There are 4 nested groupings, the coarsest first. Each group lies inside one group of the grouping before and may be the whole of it. The rows also spread widely along 15 directions, which tell nothing about the answers.
In the rows, zero is written as 128.
Known rows, each followed by its group in each grouping:
[176 122 140  88 128 173 101 140 102 132 151 122 105 108 115  89 135 152
 147 155 108 110 107] => zeva tesof K792 bab
[176 144 130  91 186 168 114 106 174  85 145  91 117 116  98  61 105 104
  85 142 150 115 179] => zeva zar K806 vefad
[ 81 118 134 130  69 143 133 129 136 150 155 113 124 106  99 121  96 141
 135 105 114 120 138] => bilaz Tilo K679 sova
[ 78 145 124 104 111 102 114 159 138 120 102 145 122 119 115 119 125 129
  85 135 116 159 145] => zeva kedu K333 purig
[143 119 131 132 146 177 153 138 131 136 140 197 107 176 140 125  99 151
 108 174  98 112 116] => bilaz rarus K553 rini
[145 132 127 149 131 109 125 119 116 140  78 153 137 143 146 145 120 128
 129 159  91 100 159] => zeva zar K568 taler
[ 97  96 160 128 146  62  98 109 113 122 111 127 157 140 172 152 136 100
 168 143 159 121 107] => bilaz Tilo K196 semes
[111 150 156  83  58 135 124 132 166 125 163 159 149 152 144 136 118 112
 190 137 138  88 168] => bilaz tava K267 Rorof
[ 72 100 168  92 110 118 126 191 150 162 130 162 187 106 190 150 160 171
 104 115  95 112 107] => bilaz Tilo K99 litoz
[136 113 127  98  89 126 131 117 112 114 122 140 140 147 116 166 156 117
 136 146  89 135 150] => bilaz Tilo K196 nilab
[135 163 162 107 197 165 124 127 200 107 151 123 118 126  93  79 103 117
 102 170 130 149 120] => zeva zar K273 dosi
[120  81 131 131 115 155 137 134 121 152 112 135 158 157  91 135  61 108
 141  80 130  98  48] => zeva tesof K182 Lig
[ 54  86 139 150 117 125 115 148  95 144 165 103 104 114 120 116 115 148
 101 125 120  96 101] => zeva fuva K740 Mavi
[166 150 113 124 162 112 141 100 105 116  60  93  69 194  69 126 118  82
 101 140  70  86 166] => zeva fuva K329 zegu
[217  80 130 129  79 100 133 177 113 138 148 126 174 129 115 116 134 126
 158 174  38  62 165] => bilaz tava K267 luv
[ 76 174 149 128 119 127 119 129 171 132 139 118 138 134  97 138 122 119
 136 146 111 137 156] => zeva fuva K740 vulu
[ 62 156 151 114 109  87 118 165  97 109 140  95  71 180 101 118 133 100
 137 160 104  77 125] => zeva kedu K785 tufav
[115 159 120 122 149 127 101 104 111 145 132  87 185 209 151 187 190 106
 150 133 107  61 198] => zeva fuva K329 rig
[ 99 115 131 145  80  83  89 148 122 193 148  91 101 108  98  78  78 136
 188 113 138  98 135] => zeva kedu K333 Tomez
[130 158 159 133 127 117  98 164 137 160 194  93 192 182 130 123 130 116
 234 171 124  76 119] => bilaz Tilo K196 semes
[130 153 124 175 100 111 133 113  86  92  67  92 153 113  75 136  86 103
 146 140  79 140 110] => bilaz Tilo K196 semes
[120 174 136 100 130 181 118 127 126 152 126 111 104 139  99 110 124 155
 150 126 101 140 104] => bilaz Tilo K196 semes
[133 129  92 156 109 120  71  99 100 191 142  89 149 117 107 118 124 147
 186 121 137 139 162] => zeva kedu K333 purig
[120  83 112 125  89 120 103 148  78 155 149  80 124 120  88 117 138 138
 128 114  90 101 121] => zeva kedu K333 Tomez
[138 135 147  78 141 174 123 137 149  75 151 165 143 130 161 109 130 130
 101 159 148 123 140] => bilaz rarus K553 rini
[148 115 122 148 136 109 126 109 135 164  89 158 126 148 106 145 103 122
 138 149  96 142 136] => zeva tesof K182 Lig
[ 55  95 152 154  95 135 137 138 142 163 175  89 125 104 109 130 122 150
  96 113  80  73 154] => zeva zar K568 taler
[ 68 134 144 129  72  32 113 162 148 142  70 158 143 126 122 135  74  94
 161 123 140 139 124] => zeva tesof K792 bab
[ 91 132 147  89  80  79 116 149 141 128 112 143 107 144 134 118 103  97
 147 124 144  88 162] => zeva tesof K792 bab
[ 92 149 157 138 147  85  97 128 120 151 142  95 138 201 100 166 148  95
 204 167 116 111  96] => zeva fuva K329 rig
[130  89 120 116 160 136 106  78  52 113 107  96  56 170  93 132 129 101
 131 125 137 111  73] => zeva fuva K740 vulu
[ 92  88 152 126  91 174 153 109 150 139 199 117 103 138  90 120  86 118
 121 116 118  65 146] => zeva tesof K792 bab
[ 80 140 131 174 150  81 102 108  96 149 103  85 137 153 132 127 101 113
 169 127 141 111 120] => bilaz Tilo K196 nilab
[134 109 144 104 124 167 145 152 205 174 176 128 126 136 114  82  81 137
 104 106 116  57 178] => zeva zar K806 vefad
[ 82 150 128 124 165 141  80  79 109 144 182 121 107 166 155 135 161 140
 171 169 179 156 142] => bilaz Tilo K196 nilab
[ 88  67 163 128 202 120 140 139 125 111 129 150 151 195 162 151 112  93
  85 133 148  71  64] => zeva fuva K740 vulu
[170  99 152  87 131 135 131 151 165 133 127 148 120 110 123  89 110 129
 104 138 102 100 146] => zeva kedu K333 Tomez
[142 132 144  86  94  92 117 114 155 118  90 157  86 113 107 115 111 105
 140 147 121 146 166] => zeva kedu K333 Tomez
[ 98 106 150 118  99 143 124 143 160 180 172 106 124 112 108 129 139 158
 124 124  77  93 154] => zeva zar K806 vefad

New rows. What belongs after each?
[160 101 130 143 131 100 122 139 124 180 118 140 138 146 129 143 140 138
 138 162  63  93 164] => zeva tesof K182 Lig
[173 104 102 145 128 178 124 109 106 162 111 134 177 133 104 144 111 145
 132 121  90 126 115] => zeva tesof K792 bab
[ 80  90 142 121  94 123 121 120 153 172 147 193 134 147 116 176 119 136
 161 140 131 180  82] => zeva kedu K785 tufav
[112 109 155  70 156 114 112 117 188 160 100 131 117 131 116 120 118 111
 119  89 142 139 120] => zeva tesof K182 Lig
[161 101 119 134 112 134 122  89 105 116 140 109 114 129  96 125 123 110
 128 151 104 105 172] => zeva kedu K333 Tomez
[117 134 122 170 140 139 127 126 120  95 131 121 146 143 100 106  62 103
 123 156 145 111 114] => zeva zar K806 vefad
[ 98 146 133 133 127 155 118 139 116 137 137 100 151 155  87 136 116 123
 140 127 104 115  93] => zeva tesof K182 Lig
[177 120 143 108  85 113 121 118 133 144 151 118  70 130  72 122 144 121
 169 186  59 112 169] => zeva zar K273 dosi
[156  90 107 135  85 123 143 146  94 112  96 160 157  79 153 126 126 154
  69 142  74 118 177] => bilaz Tilo K99 litoz
[162 160 163  98 142 136  69  89 129  99 134  92 140  86 135 103 145 117
 198 157 158 131 133] => zeva kedu K785 tufav
[ 92 123 163 109 170 152 131  42 184 154 119  80  54 167  73 107  64  80
 146  68 169  92 109] => zeva zar K273 dosi
[171 127 149 146 188 141 114 100 135 106 140  51 158 126 108  98 124  99
 126 146 110  63 159] => zeva zar K568 taler
[ 83  91 115 166 150 105 119 104 163 130 152 136 164 130 121 132  95 106
  89 139 161 154 157] => zeva zar K273 dosi
[109 116 117 159 119 161 145 120 154 169 138 178 173 166 134 170 104 144
 119 143 103 115 149] => zeva zar K806 vefad
[113 121 121 138 141 146 107 111  70 115 154 151  83 149 146 120 131 141
 124 189 137 115 134] => zeva tesof K792 bab
[137 103 140  73 159 112  71 141 110 129 150 145 106 148 126 105 144 121
 167 162 174 168  62] => zeva kedu K333 purig
[112 100 109  91 156 181 120 123  93  93 132 140 185 172 145 187 196 130
  58 132 110 132 112] => zeva zar K568 taler
[140  74 153 105 176 123 120 137 124 160  92 143 154 125 145 155 164 147
  96 131  74 127  85] => zeva tesof K792 bab
[ 42 119 143 112  90 144 127 174 159 163 156 163 159 141 136 153 120 154
 113 115 120 123 107] => zeva zar K806 vefad
[ 94 181 169 151 166 124  95  74 125 107 126  67 156 154 117 155 142  99
 198 156 130 125 113] => bilaz rarus K553 rini
[104 169 160 190 175 121 143 115 162 126 122  89 160 116 112 117 101 126
 113 169  73 114 164] => bilaz Tilo K196 semes
[120  92 146 116 125 123 142 113 146 141 131 133  91 122 108 118 110 127
 111 130 106 127 135] => bilaz Tilo K679 sova
[141 105 109 134 131 120 106 107 102 133 130  85 128 136 103 125 138 115
 119 131 108 104 156] => zeva zar K273 dosi
[ 71 144 132 130 103 123  98 108 143 153 141 167 185 137 149 171 129 137
 184 140 166 191 113] => bilaz Tilo K99 litoz
[125 128 124 178  90 137  95 110  92 182 165  81 196 151 126 164 136 137
 217 134 105  62 144] => zeva zar K568 taler
[111 155 114 120  76 166 139 156 127  91 133 150 165 117 111 126 108 129
  88 146  99 120 169] => zeva tesof K792 bab
[110 130 126 124 103 127 100 145 116 136 120 139 141 118 125 120 107 135
 145 134 136 133 102] => zeva zar K273 dosi
[126 170 134 149 138 105  96 132 116  51 139  97 183 134  84 122 113  73
 158 197 143 157 120] => zeva tesof K182 Lig
[ 68 146 179  61 150 151  70 102 160 161 126 105 150  91 187 144 189 169
 157  85 152 144 115] => bilaz rarus K553 rini
[109 136 113 154  56 107 128 141 118 169  78 196 164 135 134 178 105 144
 156 144  85 141 143] => zeva tesof K182 Lig
[104 127 137 133 175 111  92 140 135 139  92  94 162 112 116  89  85 118
 124  98 160 141  73] => zeva kedu K333 Tomez
[ 74 112 145  75 131 146 111 153 175 148 163 109 129 139  76 104 109 118
 115  87 150 151  81] => zeva kedu K333 purig
[145  93 149  98 172 153 122 107 137 133 153 111 108 166 107 116 123 105
 126 129 130  90 110] => zeva tesof K182 Lig
[ 94 149 166  58 185  95 106 108 173 119 106 107 114 166 134 150 188  92
 106 135 123 125 166] => zeva tesof K182 Lig
[144 107 127 106 110 125  98  87 125 141 149 149 103 143 145 139 139 124
 165 155 150 113 172] => zeva zar K806 vefad
[ 24 174 134 117  58 128 122 125 148 150 105 158 133 113 148 145 101 148
 137  93 148 148 155] => bilaz Tilo K99 litoz
[107 130 127  97  86  98 132 160 163 141 117 154 130 170 106 128  98 106
 137 121 119 124 147] => bilaz rarus K553 rini
[ 85  53 157  78 124 133 106 105 131 103 144 148 118  73 189 120 137 135
  78  98 179 107 133] => zeva kedu K785 tufav
[158  89 153 138 155 117 111 148 105 126 135 111 151 129 133  92  90 111
 150 147 132  67  90] => zeva tesof K792 bab
[120  89 170  22 133 123 100 165 188 128 127 114 140  91 135 104 153 125
  98  82 140 120 109] => zeva zar K806 vefad
[154 134 116  61 105 128 123 166 126 111 127 148  86 158  91 108 143 114
 101 159  94 127 158] => zeva tesof K182 Lig
[138 109 125  88 132 133 125 133 140 101 107 139 196 134 118 166 163 108
  86 132  96 149 139] => zeva tesof K792 bab
[132 112 158  98 117 105 132 103 124 135 100 142  86 167 112 147 126 106
 170 140  97 110 104] => bilaz tava K267 Rorof
[ 91 148 169 107 117 107 102 135  80  62 117 193  74 166 183 120  92  99
 184 201 200  94  73] => zeva zar K806 vefad
[125 127 122 172 140  99 113 114 118 126 102 122 165 145 119 136  95 102
 144 151 127 119 126] => zeva zar K273 dosi
[191  89 195 115 152  79 128 125 139 114  99 141  84  91 146  88 106 109
 144 186  92  66 141] => zeva tesof K792 bab
[122 128 134 127 124 113 113 129  98 122 112 125 132 171 127 143 125 104
 154 149 120  89 111] => zeva zar K273 dosi
[156 131 125 129 127 168 127 124 133  93 138 147 165 138 115 114  88 116
 135 151 137 133 116] => bilaz rarus K553 rini
[131 147 143 115 134 138 125 144  97  50 100 145 124 142 150 103  89  98
 112 163 150  76 114] => zeva zar K806 vefad
[131  93 130 130  92 100 111 135 117  86 127 127 159 108 108 122  92  94
 139 142 148 124 116] => zeva zar K806 vefad
[120  52 147  68 163 146 110 133 124 114 187 132  89 163 122  96 119 102
 109 126 182 101  76] => zeva tesof K182 Lig
[ 99 121 158 115 139 149 113  84 153 134 142 134 116 118 149 134 128 131
 130 131 148 109 150] => zeva zar K568 taler
[125 140 118 161  89 125 119 125  72  57 107 146 114 100 124 100  72 119
 132 174 140 136 124] => bilaz rarus K553 rini
[ 85 168 148 126 119 106 120 159 122  71 103 148 132 141 129 122 103 102
 118 173 135 123 116] => zeva zar K568 taler
[110 124 150 129 150 135 109 116 126 139 155  94  86 148  93 103 105 120
 154 146 133 106  98] => zeva zar K806 vefad
[136 118 147 144 131 127 118 118 137 129 121 152 140 106 118 117  87 124
 147 160 127 139 112] => zeva tesof K792 bab
[198 123 119 144 148 131 122 158 104  94 121 119 192 135  98 112 114 107
 123 184  84 114 123] => zeva tesof K792 bab
[117 176 159 149 152  41 100 131 159 127  97  89 150 174  98 129 108  65
 198 173 126 109 143] => zeva zar K568 taler
[140 154 135 138 112 120  99 118 107 129 150 146  93 112 150 100 124 144
 162 202 125 106 190] => zeva tesof K792 bab
[103 119 155  85 169 182 142 123 150  48 187 129 125 160 122 103 112  85
  65 155 165  92 134] => zeva tesof K792 bab
[122  80 139 151 116 122 140  85  93 117 100 115 120 142 104 154 101  99
 124 119 102  87 114] => zeva kedu K333 Tomez
[192 112 112 105 163 182 113 145 110 108 156  79 137 125 111  70 125 133
  87 136 109  68 152] => zeva zar K806 vefad
[132  50 105 108 128  92 131 152 192 220 164 142 152 173 106 136 132 126
  96 103  98 114 185] => zeva kedu K785 tufav
[ 81 128 102 152 119 141  95  91  95 116 172 115 166 154 127 170 156 121
 136 158 148 143 152] => zeva zar K273 dosi
[159 119 128 144 138 138 127 124  83  88 105 203 120 165 156 124  75 108
 145 192 155 105  95] => zeva tesof K182 Lig
[ 96 186 120 103 106 163 123 219  81  63 160 124 123 174 104  90 123 131
 103 182 104 110  96] => bilaz rarus K553 rini
[127 149 121  58  74 124 122 169  78  81  85 160  69 151 126 129 159 124
  97 160  88 107 142] => zeva zar K568 taler
[110 135 133 173 113  89 131 146 163 108 130 125 176  95 101 133 112 119
  98 183  80 143 187] => zeva zar K806 vefad
[140  44 128 112  72 163 115  93 154 216 185 173 123 134 121 143  96 149
 189  98 152 114 112] => zeva zar K273 dosi
[109 125 158  99  89  96 145 114 155 102  89 176 101 163 126 153  97  80
 138 140 129  97 146] => zeva zar K568 taler
[ 51 113 127 130  93 182 141 135 136 160 180 149 121 160 105 131  90 152
 124 107 125 125  92] => bilaz tava K267 luv
[126  94  90 167  52 118 105 160  85 166 133 173 147 108 117 114  67 155
 164 138 133 143 101] => zeva kedu K785 tufav
[158 178 138 106 151 117 114 146 190 146 136 136 164 178  98 125 129 103
 166 175 106 138 159] => zeva kedu K785 tufav
[ 92 145 131 143  67 117 145 124 144 147  67 217 149 149 130 179  82 125
 147 140 106 151 126] => zeva kedu K333 Tomez
[196 127 119 133 124 145 135  78 109 156  82 185 136 159 152 175 143 142
 165 170  79 128 163] => bilaz Tilo K679 sova
[ 78 168 162 169 157 172 147  89 134 127 139 103 115 156 115 135 100 123
 123 150  96  69 147] => zeva tesof K792 bab
[127 157 142 139 133 151 135  75 132 144 131  99  84 169  86 128 103 106
 159 143 101  81 167] => zeva tesof K792 bab
[ 99 103 144  93 104 165 139 186 140 102 157 211 166 131 165 107  80 141
 106 139 171 135  67] => bilaz Tilo K99 litoz
[107 137 124 114 145 178 145 131 137  96 167 149 130 151 104 135 144 137
  71 175  96 167 141] => bilaz Tilo K196 nilab
[134  84 110 116 193 109 112 105  81 126 120  69 117 157 148 111 162 116
  72 115 124  78 166] => bilaz Tilo K99 litoz
[109 128 192 129 136 119 135 115 187 100 154 156 162 153 135 148 100  83
 167 174 145  96 122] => zeva zar K568 taler
[103 137 125 100 129 105  93 154 152 157 175 106 116 174  97  95 116 115
 166 135 155 135 131] => bilaz rarus K553 rini
[132 133 171 107 108 128 131  77 165 104  67 102 118  92  70 134  88  87
 154  98 111 134  99] => zeva zar K273 dosi
[139  26 179  32 138 124 122  95 183 141 159 141  71 111 106 110 125 107
 134  94 167 156  76] => bilaz Tilo K679 sova
